The rows of a group lie close to one hidden flat surface of 11 dimensions, which may be shifted away from zero. Surfaces can cross.
In the rows, 128 means zero.
Known rows, each followed by its group:
[132 128 180 125 116 163 120 131 128 130 143  87 125 101  72 133]
(3)
[107 117 125 151 102 109 146 131 141 171 141 150 157 172 154 160]
(0)
[105 107  99 156 186 179 122 156  97 123 141 132 189 169 114 104]
(2)
[135 128 153 119  98 177 131 156 136 142  98 131 121 155 148 120]
(2)
[131 125 142 119 119 145  91 179  70 107 111 120 158 103 120  93]
(3)
[109 159  92 147 132 142 175 119 175 111 152 125  90 130 118 107]
(1)
[ 94 100 156  83  73 132 172 130 133 177  30 135 127 145 104 153]
(0)
[103 112 114 129  99 145 125 156 112 143  73 145 161 186 156 128]
(2)
[111 149 121 113 110 141 102 131 114 165 143 153 166 156 117 117]
(1)
[ 97 124 148  65 117 178 106 121 104 160  73 117 111 122 134  93]
(0)
[124 125 158 112 112 174 126 132 137 127 106 100  94 124 130 131]
(2)
[ 93 138  71  70 124 148 109 145 108 126 120 123 116  80 190  76]
(0)
[121  47 185 111 136 160 132 123 117 138  91 124 121 133 161 143]
(1)
[ 54 105 105 158 135 174 139  84 164 189 177  88 153 172 101 115]
(2)
[109 117 131 128 121  96 125  81 118 150 117 159 147 130  94  87]
(0)
[101 135 115 114 127 138 121 128 107 136 122 131 141 118 140 141]
(3)
[128 139 125 122 111 102 120 109 128 134 130 136 118 113 124 100]
(2)
[ 70 117  52 204  55  98 202 159 215 116 142  83 137 193 135 133]
(3)
[120 126 106 127 134  93 130 152 128 134 145 119 156 133 105 155]
(1)
[149 143 147 132 103 122 139 131 128  91  85 144  81 143 167 165]
(3)
[ 95  87 116 129 174 143 102 124 104 143 118  95 172 159  75  94]
(0)
[119 157 146 132 110 136 171 164 168 147 115  66  61 121 101 104]
(3)
[ 81  84 121 154 144  92 210 128 163 161  84 110 122 182  96 171]
(1)
[136 134 156 124 142 161 150 117 156 101 151  70  90  93  89 187]
(3)
[117 196 134  81 142 162 147 157 119 165 107 123 119 132  65 171]
(1)
[113 149 110  98 143 144 112 136  89 120 148 135 134  69 143 122]
(3)
[148 135 159 109 139 108 117 118 131 136 160 117 110  85 119 149]
(0)
[138  58 161  85 128  90  87 137  76 133  98 137 162  93 164 157]
(1)
[135  93 136 108  75 102 103 159 135 133 117 111 142 135 169 147]
(1)
[117 115 166 130 143 109 135 153  88 181 133 137 153 119 142 194]
(2)
[133 131 148 145 189 130 119 143 112 158 149 108 123 136 102 113]
(3)
[146 123 129 137 112 133 129 183 140 108 126 119 142 154 138 160]
(1)
[118  83 123 124 141 117 145 109 127  99  94 116 157 127  63 149]
(0)
[146 123 136 175 155 154 137 149 128  97 132 144 112 174 175 136]
(3)
[136 119 147 151 148 105 121 116 112 126 122 140 181 179  41 193]
(1)
[163 118 174 155 160 100 127 147 116 125 121 128 121 140  94 113]
(0)
[ 98 119 134 154 127 151 130  85 134 128 175 127 134 122 143 142]
(2)
[108  64 150 126 103 113 141 109 137 134  83 124 132 157 143 164]
(1)
[114 132  82 136 111 140 142 197 116  36  71  84 113 117 127  97]
(3)
[143 186 155 135 210 152 134 145  94 134 143 140  85 129 128 140]
(0)
[ 92  96  67 142 109 100 172 180 165 160 182 128 148 116 219 115]
(1)
[100 114 141 121 129 134 109 115 104 136 156 111 118  89 170 140]
(2)
[ 64 126  54  98 252 157 159 187 101 126  88  46 141 133  61 171]
(0)
[ 98  56 142 124 165 120 147 127 104 157 103 136 149 136 143 133]
(1)
[129 142 157  78  93 139  99 102 153 129  89  70  45 110 151 115]
(3)
[101 124 135 110 106 153  92 125  86 136 115 138 166 125 126 124]
(3)
[186 152  80  74  96 147 116 165 155  85 132 142 143  76 134  93]
(2)
[121 123 130 131 115 108 151  95 176 124 139  85  97 127  92 173]
(0)
[115 134  75 132 147 125 132 124 131  77 110 114 124 131 101  93]
(2)
[121 124  99 142 127 112 116 105 121  94 146 127 136 112 134 117]
(2)
[164  67 160 169 127 140 115 178 110  97 134 151 176 147 152 124]
(0)
[ 81 127  75 126 115 168 136 115 133 125 143 162 157 149 170 115]
(1)
[107 142 100 121 177 160 151 125 111 118 113 129 135 125  90 131]
(2)
[112 104 120 193 162  88 151 136 121  99 183 109 130 115 155 169]
(2)
[128 125 195  99 184 153  86 116  55 172  51 146 134 181 104 159]
(3)
[150 146 146 110 102 114  45 132 115 108 124 102  85 145 205 129]
(0)

New rows. What belongs after each?
[169 121 157 114 121 137 125 169 132 155 149 130 166 114 111 165]
(2)
[132 122 128 105 163 151 118 142 108 105 131 129 113  94 140  91]
(1)
[ 97 136  96 119  80 107 134 102 150 108  75 127 118 170 113 135]
(1)
[137 126 137 125 133 139 121 130 118 109 131 148 124 125 138 109]
(1)
[ 80  62 147  71  95 163 123  63 140 136  80 108 112 118 151 155]
(1)
[ 92 149 116 106 123 134 160  59 144 150 117 151 100  98  86  87]
(0)
[ 62 109  79 114 175 121 110 119 104 162 126  73 161 131  83  96]
(2)
[ 27 100  60  57  95 149 148  38 129 124  70 136 156 129 128 218]
(1)
[102  82 110  76 156 119 163 137 108 101  83 125 115  68 165 190]
(1)
[158 146 135 156 152 138 155 121 171 124 160 107 106 128  60  82]
(2)
[109 110 122 129 133 127 168 131 160 146 137  99 128 122  91 162]
(0)
[166 130 137 130 105 160  95 107 138  72 157 146 115  95 157  77]
(2)
[138 173 141 128 160 126 150 159 110 133 168 117 103  52  81  92]
(3)
[147 163 164 134 114  96 160 148 152 158 132 133  72 131 149 160]
(0)
[ 74 190  61 147 164 142 161  71 131 114 140 169 106 156 142 141]
(0)
[101  99 112  95 125 143 148 140 135 148 150 125 141  92 173 162]
(1)
[ 75  79  67 115  75 140  90 119 140 106 130  91 170 142 183 138]
(2)
[ 97 139 108 161 123 115 161 115 141 143 135 145 124 151 135 124]
(2)
[131  70 167 193 144  74  74 121 113 112 141  73 134 165 100  85]
(2)
[135  99  82 123 107 124  55 106  71  48  86 190 207 159 143 108]
(2)
[129 150 113  96 122 108 130 134 115 138  78 141 137 130  89 118]
(2)
[ 82  91 103 149 138 191 162 140 137 140 132 140 167 183 156 151]
(1)
[ 41 138  89 130 119 163 170  87 152 211 128 132 159 177 100 131]
(2)
[143 159  52  83  92 152 109 103 142  68 122 168 145  95 136  80]
(2)
[172 144 210 111  61 101 110 190 148 180 103 103 116 162 107 180]
(1)
[ 88  91 124 209 141  92 140 140 152 140 174  68 113 157 149  96]
(2)
[127 146  98 142 106 116 153 111 149 116 162 157 132 110 152 137]
(2)
[111 133 149 126 141 190 122 140  72 107  87 163 111 136 182 122]
(2)
[ 74 103  87 105 123 199 108 110 127  96  90  94 143 158 132 122]
(2)
[135 124 115 144 219  73 134 175  94 138 125 100 139 136  96 148]
(3)
[109 164 106 103 127 123 168 181 104 120  72 132  97 110 155 153]
(3)
[121 144 129 172 170 149 170  81 125  87 151 165 126 125  93 168]
(2)
[107 100 104 155 164 114 141 152 111 146 133 143 177 168 117 122]
(1)
[155 134 153 120 131 103 125 193  98 158 139 158 154 119 150 156]
(1)
[129  65  95 158 133  67 111 188 128 118 143  97 167 154 153  85]
(1)
[ 72 164  70  74  33  53 137  97 161 181  95 119  85 102 172  88]
(2)
[186 135 218 137 181 151 127 116 141 140 140 113  63 135 131 181]
(3)
[ 87 134 112 156  90 106 111  74 139 169 192 134 165 130  98  79]
(3)
[155 128 132 144 118 118 123 145 133 126 151 143 140 128 137 108]
(2)
[125 119 150 130 165 157 148 176 126 148 106 102 121 158  95 125]
(1)
[102 135 121 107 126 152  97 108  96 143 126 144 137 128 158 119]
(3)
[112 105 120  76 135 172  95 136 134 134 163  59 138  69 126 143]
(2)
[149 156 163 156 113 105 120 120  84 105 128 179 143 109  92 107]
(3)
[101  88  88 154 110 158  80 106 140  72 144  86 157 151 126  92]
(3)
[109 127 121 115  99 138 138 119 137 126 110 123 119 130 140 151]
(2)
[ 60 138  73 100 110 114 212  98 158 161 121 166 109 103 170 173]
(1)
[111 176  91  86  89 160 165 194 101 116  65 194 103 131 230 142]
(1)
[111 130 134 141 127 148 124  76 137 136 154 126 128 132  99 110]
(2)
[ 96 133 135 115 108 176 138 117 123 147  85 136 118 162 137 131]
(2)
[143 124 137  97 140 157  80 150  83 175 146 165 207 121 122 101]
(2)
[111 142 117 122 118 120 136 107 132 108  73 124  87 159 125 119]
(0)
[110 143 151 104 126 194 147 150 125 123 135  87 125  79  83 161]
(3)
[124 149 119 138  41 133 129 133 134  87 114 154 105 117 184 102]
(3)
